There are 11 hidden switches. A switch that is on adds its own fixed numbers to the row, and there is some noise. The rows also spread widely along 16 directions, which tell nothing about the answers.
Known rows, each followed by its switches (1 for on, 0 for off):
[-20  -6  20 -19  -3   6   9  20  -4  -5 -22   7   5   6   1 -17  15   5
   6   6  -3   2  -8 -11  -1  34  -1 -17  -6  -6  11 -16  12  18  -3  -1]	0 0 0 1 0 0 0 1 0 0 1
[  2  11   6 -26  -8  18   5  -6 -13   3 -10  10   8   1   9   1   1   8
  -8   0  14  14   6 -21 -19  56  21  14 -16  -4  22   1   8  15   8  30]	1 1 0 1 1 0 1 1 1 0 1
[ -1  17  27  14  -3  -6  -3  -9  -3  22 -24   1 -22  -5  -2   0  -3 -11
 -18  -6 -23 -10  -4  -8 -11  -1 -16  -6  -5  22   4  -6   5  11  18   2]	1 0 0 1 0 0 0 0 1 1 1
[  5   8 -27 -12  12   3  -3  -4 -16 -20   4   2   9   8 -15 -11   7  -4
   6   5  14   6   4   0  14  23   1   0   8  13  -5  22   3   3  10  17]	1 0 0 1 0 0 1 0 0 1 0
[  4  13  -6   1 -16 -11  11   0  19  -5   2  12 -13 -11   6  -4  -8  -5
  -9 -27 -11   4  -2  13 -16  23  -6   0 -12   3   6  -1 -19  10   2  -6]	0 0 0 1 0 1 0 1 0 1 1
[ -7  10 -10   2  -7  -1  -3  21   7  -9   0  12   9   6  -4   0   6  -5
 -13 -14  -6 -10   3   8   2   2 -17   9   4  15   7   6 -16  -2  -1  16]	1 1 1 0 0 1 0 1 1 0 1
[-10   5 -14  -6   5   6   8  -4  -6  -8   7   8  18  32 -16  -4  11  -9
  -2 -12   8  -7  10  21   0  33  15   7  12   1  -6   8   2  -7  32  21]	1 0 0 1 0 1 1 1 1 1 1
[ 11  30 -19  -2   3  -9 -14  12  -4  -1   6   5  -2   3  -5  -8 -14   2
  -5  -6  -1   3   5   4  -7  18 -10   8 -25  33   1   5 -11   9   4  -6]	0 1 0 0 1 0 0 1 0 1 1
[ -9  -1  -2   5   1   7   6  -3  10  23  20  -3   3  29  15  -6   1   3
  -5 -14   7 -26  12  12  -5  -9 -16   5   1  14   7  -2 -20 -11  -5   4]	0 0 0 0 0 0 0 1 1 0 1
[ -9   3  12  -5  -6  -3  19 -13   7  11   4  -1  22 -14  22  -1   4  -9
   7 -15   8   1  14  -6  -6  47   6   3   6  -4   2   2   7  15   6   3]	0 0 1 1 0 1 0 1 0 1 1
[  5   8 -34 -18  15  -9  13 -21  -5 -20  14  14 -16  -6  12 -22   5 -17
  -1 -29 -19  15   3  -5   1  47  -4 -12 -12  20  26   4  -3  11  22  -7]	0 0 0 1 0 1 1 1 1 1 1
[ -6   8  17  -3   0  -4   7  -5  -9  16 -18  14 -19   4   6  -8  20  -2
   0  -5   3  -6 -10 -21  -6  10 -26 -22 -10   4  31 -15  17  19  12  -7]	0 0 0 0 0 0 1 1 1 1 0
[  6  15   8 -21  -3  -7   3  -9  -7   0  -4  -7 -16 -15  16  -4  16   7
  -9  -5 -23  16  -5  -1   8  20  -6   2 -27  30  16  -6  17   8  21   5]	0 1 0 1 1 0 0 1 1 1 1
[ 10   8  12 -29   6  21  -5 -16   1   6  -9 -20 -27 -27  11 -18 -28   2
 -15   1 -26  19   4 -12  -9  46   9   0 -21  27 -14  11  -4  18  13  16]	0 0 0 0 1 1 0 0 0 1 1
[-21  13   2  22  15   1  20 -20 -15  32   1  17 -20  13 -11  -7  -3 -19
  -9 -27 -10 -10   6   1 -29  13  -2 -17  18  10  -5  -6 -16  19  39  -5]	0 0 1 0 0 1 0 0 0 1 1
[  8   6 -34 -39  -4  -5   8 -26 -15 -38  26  12  -7   7  -6 -17  22   8
  25  -7  23  22  -4  32  17  24  20   5 -16  -1   3   5   3  -6  25  25]	0 0 1 1 0 0 0 1 1 1 1
[  3   1 -11 -16   9  -7  10   5 -22 -22  -4   1  -2  16 -19  -7  20  -3
  -3  15  -6   3  -4   8   7   4   1   1  -9  22  16   5   5 -15   7  14]	0 0 0 0 0 1 0 1 0 0 1
[ -3  14   9   5 -21   9  10  15   5  12  -9   5  -7   6   8   3   1  18
 -20 -15   1 -14  -1   1 -17  15 -26   5   0  15   5  -1 -24  14  -5  16]	0 1 0 1 0 1 0 1 0 1 1
[-12  20  -6 -22   2  -2 -28   6 -20 -25   1  18   0  -1   7 -11  20 -10
   6  -6   0  16   6 -19  12  13   4   9 -30   8  38 -17  10  13  16   9]	0 0 0 1 0 1 0 0 1 1 1
[  6   9   0  -4 -16  -3   4  -5   4  -1   3  15  -9  32   3   2   1   3
 -16  -8   7 -19   5  14 -24  14   7  18 -23   4  32 -14 -16 -17   2  21]	1 0 1 1 1 0 1 1 1 0 1
[  8  11  -7 -16  -5   2  -8  -7  12 -14  -6   7  -7 -27   5 -11 -12 -12
   3 -13  -5  22  -2  -5   1  32   2   1 -12   1  -1   9   0  17   5   8]	0 0 1 0 0 0 0 1 0 1 1
[ -4   9  -2  -1  12  -3  -3 -14 -20  -2  -5   4   3   7  -2  -7   4 -13
   2   1  -3  -1   9 -16   2  32  11   3  -2  11  13  -3  10   7  20   7]	1 0 0 0 1 0 0 0 1 1 0
[ 11  12   3 -23 -23  -5  -6  14  24 -13  -5   5   8 -19   8  -3   3  12
   2 -10   8  10  -6  13  10  23 -14   6 -17  -2   0   5   9  13  -4   8]	1 0 1 1 0 1 0 1 1 0 1
[-10   4 -13  -7  -7 -16   3  -8   2 -11  22  10 -10  24  10 -15  16  -3
   9 -15   2 -19   4  20   5   0  -5  -1 -22  12  26 -19 -14 -15   3  -4]	0 0 0 0 1 0 0 1 1 1 1
[  9  24  14  -4 -16  15   0 -32 -25  25 -19  16 -26  -7 -10   8  10   0
  -9  -5  24  -1  -7 -23 -19   5 -16  -3  -4  -2  20  13  12  20  29  39]	0 1 0 1 1 1 1 1 0 1 1
[ -2   6  11  -2  -1  13  -8  15 -10   1 -23   8   4   8 -18   7   7  -8
 -14  10   4   0  -3 -15  -6  -3  -8   6   1  -1  16  11   7   3   3  25]	0 0 0 1 0 1 0 1 0 0 0
[ -8   6 -16  -2  -8  -8   6 -25  -6 -11  22   1   0   2  12  -4  19  -3
   6 -21  -6  -3   9  22  18  13   5  13   6   7  -2  -4   2  -5  31  15]	0 1 0 1 0 1 0 1 1 0 1
[  0   5   8   0 -11 -19   4  20   9 -21 -21   9  19  -9  10  13  29  -3
  -7  -4 -11  -1  -8  -9  17  17 -18   8  -1   6  33  -7  13   4  -4   7]	0 0 1 1 1 0 0 0 1 1 1
[-11  -3 -12  -6  10  17 -20  10  -3 -16   4   0   3  48   8 -19   4  -4
 -11  -5  -8 -29  16  -2   4  22  -7  12 -13  23  31 -13 -19 -17   1  21]	0 0 0 1 1 0 0 1 1 1 1
[ -7   9 -22  -5  -3   4 -15   7  -2 -16   4  10  26  14   0 -12   8  -7
   7  -5  23 -20  11  -9  18  23 -13   3   9   9   8  16  -7   0  -8  22]	1 1 0 1 1 0 1 0 1 1 1
[  7  12  -9  -2   3   3  -7  18   7 -10  -6  -5  18  -2   9  19  23   6
 -16  -8  -9  13  -2  -3  24   3 -22  22   6  17  14  11  16   7  14  13]	0 0 0 0 0 0 1 1 0 1 0
[-14   7   4   2  -4   4  -3 -31 -21  10   9   2  -9  -3  12 -26 -14 -23
  11  -4   4 -16  19 -19 -11  28  12  -3  -6  15   3  -5 -14   7   0  13]	0 0 0 1 1 0 0 1 0 1 1

New rows, each followed by its switches (1 for on, 0 for off):
[ -1  16   3  -6 -11  -8  16 -12   3  27  12  12 -25  -2   5 -14 -14  12
   3 -17  12  -5   1   8 -26  19  -4 -13 -19   3  -2  -8 -16  20   5 -16]	1 0 0 0 1 1 0 0 1 0 0
[  1  -3   2   9 -12   7   1   4   9 -12  -8  -5   2   7   6  11  -7  -1
 -24  -2 -18 -11   9   3  -5  14  11  29   4   5   7  -1 -23 -12  -7  26]	1 0 0 0 1 0 0 0 0 0 0
[  5  11  -4  -6  14  -1   4  19  14  11  -3   1   6  29 -23  -2  -6   0
  -9  -4   0  -6  -4  23  -9  10  -7  -5 -10  16  -5  11  -1  -6  13  -6]	0 0 0 0 1 0 0 1 1 1 1
[-12   9  -6 -15 -18  -7   9  15  -4 -17   5  17 -20   1  -2 -23   2   1
  -4 -10 -11  -2  -4  11 -10  11  -1  -7 -19  18   9 -12 -29   4 -12   5]	1 0 0 1 0 1 0 1 1 0 1
[-18  -4 -16 -15 -16  -5  10   7  -5 -29   6  18   0   1  -3  -8  31   0
   8  -8   3   0 -10  11  21   6  -1  -3   8  -4  10  -5  -5  -1   7  23]	0 1 1 0 1 0 1 1 1 0 0
[-13  13  -4  -2   0   2  -1   5  -5  -1   1   9   3  15   0   1  19   1
  -3 -16  -4   1   0  10   9  12  -5   6   4   8   2  -9   7   9  31   9]	0 0 0 0 0 0 1 1 1 1 1
[  6   7 -16 -24 -20  -7   0  -4  27 -15  18   6   6 -22  18  -3   5   8
   8 -21  14   9  -1  15  17  19  -5   9  -9  -9   1   9  -4   7  -1  10]	0 0 1 0 1 1 1 0 1 0 1
[  1  11   3   0  -8   3  14 -14   6  24   6   4  -1  -8  13  -6 -14  -2
   3 -14  15  -6   8  -8 -20  28  -5  -2  -3   3   1   7 -14  16  -7   2]	0 0 0 0 1 0 0 1 0 1 1
[ 13  10 -13  12 -23 -32  19 -24  -6  -6  18  -1   3 -17  15   3  10 -12
   2  -6   2 -21   9   4   7  -2 -16  12   0  27  16  12 -13 -17 -15  12]	0 1 0 1 1 1 0 1 1 0 1
[ 24   8  -7  -4  -2 -22  33 -16   1  13   4   5  18  -9   0  18  13   0
   5  -2  27   7  -1  -3  -8  18 -10   1  -3  -6  24  24  20   1  -1  -5]	0 0 0 1 1 1 0 1 0 0 0
[-14  22  18  15  -7 -12   8 -29 -19  34   7   8 -26  -7   8 -20 -13 -11
  10 -15   0 -12  10  -8 -25  23   0 -16 -10  14  -7 -21  -4  25  23 -17]	0 0 0 0 0 1 0 1 1 1 0
[ 22  12  -8 -23 -21 -17   6  20  20 -17  -2   2 -21   0 -10 -11  10  29
  -1  -1   7   0 -24  36   8   1 -37 -15 -26  20  -3   8  -4  -1  -6  -1]	0 1 1 1 0 1 0 1 1 1 0
[  1  -2  -1 -26  -7  12  19 -16 -10  -9  -6   4 -32  -9  15 -24   6  14
  -5 -10  -9   5  -8  -8  -6  39  -8 -13  -9  15  13  -4 -16  17  -1  17]	1 0 0 1 0 0 0 0 1 1 1
[  3  21 -11 -32  14   6 -17  -4  -8  -1   2  20 -11   7 -11   4  11 -12
 -12  -7   2  32  -3  -5  -9  -8  15   7 -34   0  34   7  14   0  26  16]	1 1 0 1 0 0 1 0 1 0 1
[ -3   9  21  -4  -8  20 -16  -6  10  10 -15   9 -34  32  -3  -8 -19   5
 -21 -11  -8 -11   0   8 -35  15  11   7 -27  -7  13 -23 -21  -1  17  18]	0 0 0 1 0 0 0 0 1 1 1
[  8  10 -19  -5  20  -4 -19   7   1 -13  -2   3  -3   5 -12 -13 -11 -16
   0  -1 -13  11   3  -2   4  14  -1   0 -16  14   6   5   6   2  11 -12]	0 0 0 0 0 0 0 1 0 0 0
[-20  12  25  -1 -13   9   2  -7   4  39   1   2 -34  -3  13 -25  -4  10
  -1 -19   0 -26  -3  -2 -10  -2 -33 -29  -8  20  -8 -12 -17  25   6  -5]	0 0 0 1 1 1 0 0 1 1 1
[-15   4   0  -5  10  -2  32   4 -13  22   2  14 -11  13  -5   5  33   0
 -14  -9   0   3 -11   0 -12 -17 -20 -20   6  16  25   4  -6   5  11   5]	0 1 1 1 0 0 1 0 0 1 0
[-19   4   2  -1  -5   5  -1  -7  -7  -5  -6  15   1 -17  -2 -17  -6 -30
   4 -13  -9   4   6 -17  -5  29  11  -6   8  -6  -1   2  -4  17   8  12]	0 0 0 1 0 1 0 1 1 0 1
[ 10  -9  18   2  -7  -1  13   7   6  -8 -26  -8 -10   6  -3  11   9  -8
 -31  12 -29 -12  -9   1  -5 -10 -16  10  -2  21  25   4  -6 -23 -13  28]	0 0 1 1 0 0 0 1 0 0 1
[  0  20  -5  -8   7  -4   7   1 -28   3  -4   8  -3   7 -14   3  15   6
  -4   0  -1  17  -3   1  -4  24   5   3 -10  14   7  -2  18  16  38   4]	0 1 0 1 1 1 0 1 0 0 0
[-15   6  -2 -21 -12   9 -14  21   3 -21  -4  11  18   0   9 -14  14   2
  11  -4  14   3   1 -10  18  28  -4   2  -5  -4   8  -4   4  14  -6  15]	0 0 0 0 0 0 1 1 1 1 1
[ 16  10  -5  -2   8  -8 -14  -8  17  12   6   2   9  20  -3   4  -7   1
   8  -3  25  -9   6  11  -2  11  -4   6 -16 -10   8   4  14  -4  13  -8]	0 0 1 0 1 0 0 0 1 0 0
[ 15  29  -3 -12  -2 -17  15  10 -20  -2 -10  10  -4   5 -27   5   2  10
  -7  12   8  20 -12  14 -21  23  12   2 -17  22  -5   9   1   6  14   6]	0 1 0 1 0 0 1 0 1 1 1
[ -9   5  -1  -6  -4   6  28 -10   6  29  21  -1  -1  19  28  -3   8  19
  -8 -22  12 -14   8   8 -18  21 -11  -1   0  13   9  -3 -23   5   0   3]	0 1 0 1 0 0 1 0 1 1 1
[ -4  -8   6 -18 -19   8  14  19  17   1  -5   0 -14   6  10 -13  15  26
  -7  -1   8 -16 -15   7   8  -7 -37 -17   0   8   7   3 -16   3 -28  11]	1 0 0 1 0 0 1 0 1 0 0
[ -7  11  18   2   8  -1  10  11 -15  17 -18 -11  -3 -19   0  -1   8  -6
 -17   9 -25   4  -4 -16   6   8 -18 -10   9  43  -8   8   8  19   9   6]	0 0 1 1 1 0 1 0 0 1 0
[  2  13 -14 -17  -6   4 -11  12   4 -12   0  17  -4   6 -12 -13  -3  -1
   6  -7  21   5  -4   0  -5  13  -9  -5 -17  -5  11  10  -8   9  -3   7]	0 0 0 0 0 1 0 1 1 1 0
[ 18  12 -14 -17   5 -29  14 -22 -25 -31  -4   8 -14 -28  -4  -8   6 -17
   4   9 -20  30  -5  -6  -1  32  20   3 -21  22  20   1   9   2   9   3]	0 0 1 1 0 0 0 0 1 0 1
[ 21  16 -22 -19  -4  16  10  -3  -2  -5   3   3 -14   6  -2  -2  -9  22
 -18 -14   5   9   0  10 -16  45  -8  14 -11  23   3  18 -21   9  16  31]	0 1 1 0 1 1 0 1 1 1 1
[  8  16 -12   3 -14 -17  -6   9  21 -15   9   4  18  -3 -10   2 -19 -16
   0  -8   4   0  10  23  -7  13  14  19 -11   2 -12  14 -16 -11  -7   4]	0 0 0 0 0 1 0 1 0 1 1
[ -5  11   1  -7   8   5 -15  -5  -2 -12 -13  11  10   1  -7   2   5 -20
  -3 -10  -7  17   3  -7   3  28  17  10  -2  -8  11   0  15   9  31  17]	0 0 1 1 0 0 0 0 1 1 1
[  5  -3   3  -1  -3  10  18 -10  -9   1 -14   3 -17  18   7  -6   6  16
 -15  -7  -5 -17  -2  -7 -13  36 -18  -2   6   9  19  -7 -12   7   7  16]	0 0 0 1 0 1 0 0 1 0 1
[  9  10 -27  -5   7 -24  21  -3 -16 -19   2  16  -7 -25  -2   4  20 -19
  -9  -6 -19  23  -9 -16   2   0  -7  -3  -1  22  32  17  -6   2  -5   3]	0 1 0 1 0 0 1 0 1 0 0
[ -5   9   7 -22  -8   1   7 -12 -15   1  -5  19   1  -8  -2  -9  10 -10
  12   1  23  10  -2 -15 -11  25   9  -6 -16  -6  24   2   7  12   2  20]	0 0 1 1 1 0 0 1 1 1 1
[ -1  11  -7   1   2 -13  -5 -21 -25 -12   2   3 -24  -7   5 -14  17 -16
   0  -2 -16  -6   2 -12  14  -5 -19  -3  -8  32  25  -5   4   0  15   7]	0 0 0 0 0 1 0 1 1 1 0
[-17  12  13  -7 -10  -1  -9  24  -5 -14 -15   8   8   3 -16 -17  -7 -13
   0   5  -7  -1   2   2  -7  31  13  -1  -9   8 -10  -6  -6   8   2  10]	0 0 0 1 0 1 0 1 1 1 1
[ 12  16 -19   5  -8  -8 -14  18  24  -8 -10  15  -1  -7 -21  -6  -9   1
   9 -15  19   0 -15  11   9   4 -32 -16   6 -10 -19  22  -4  21  -1 -10]	0 0 0 1 0 0 0 0 0 1 0
[-20   8   4  -1 -10 -16  24  -2 -18   6  12  10  -8   8   1 -19  22   6
  16  -6   8 -14  -5  18   2   3 -13 -18   2  23  -5 -17  -9   7   7  -4]	0 0 1 0 0 0 0 1 1 1 1
[-22   1  24 -11 -20 -19   8  23   2 -10  -3   7  13  11 -16 -10   7  -2
  18  18   9  -2  -5  28  -5   8  32  -1 -16 -10 -15 -22   3  -9  -6  -2]	0 0 1 0 0 0 0 1 1 0 0
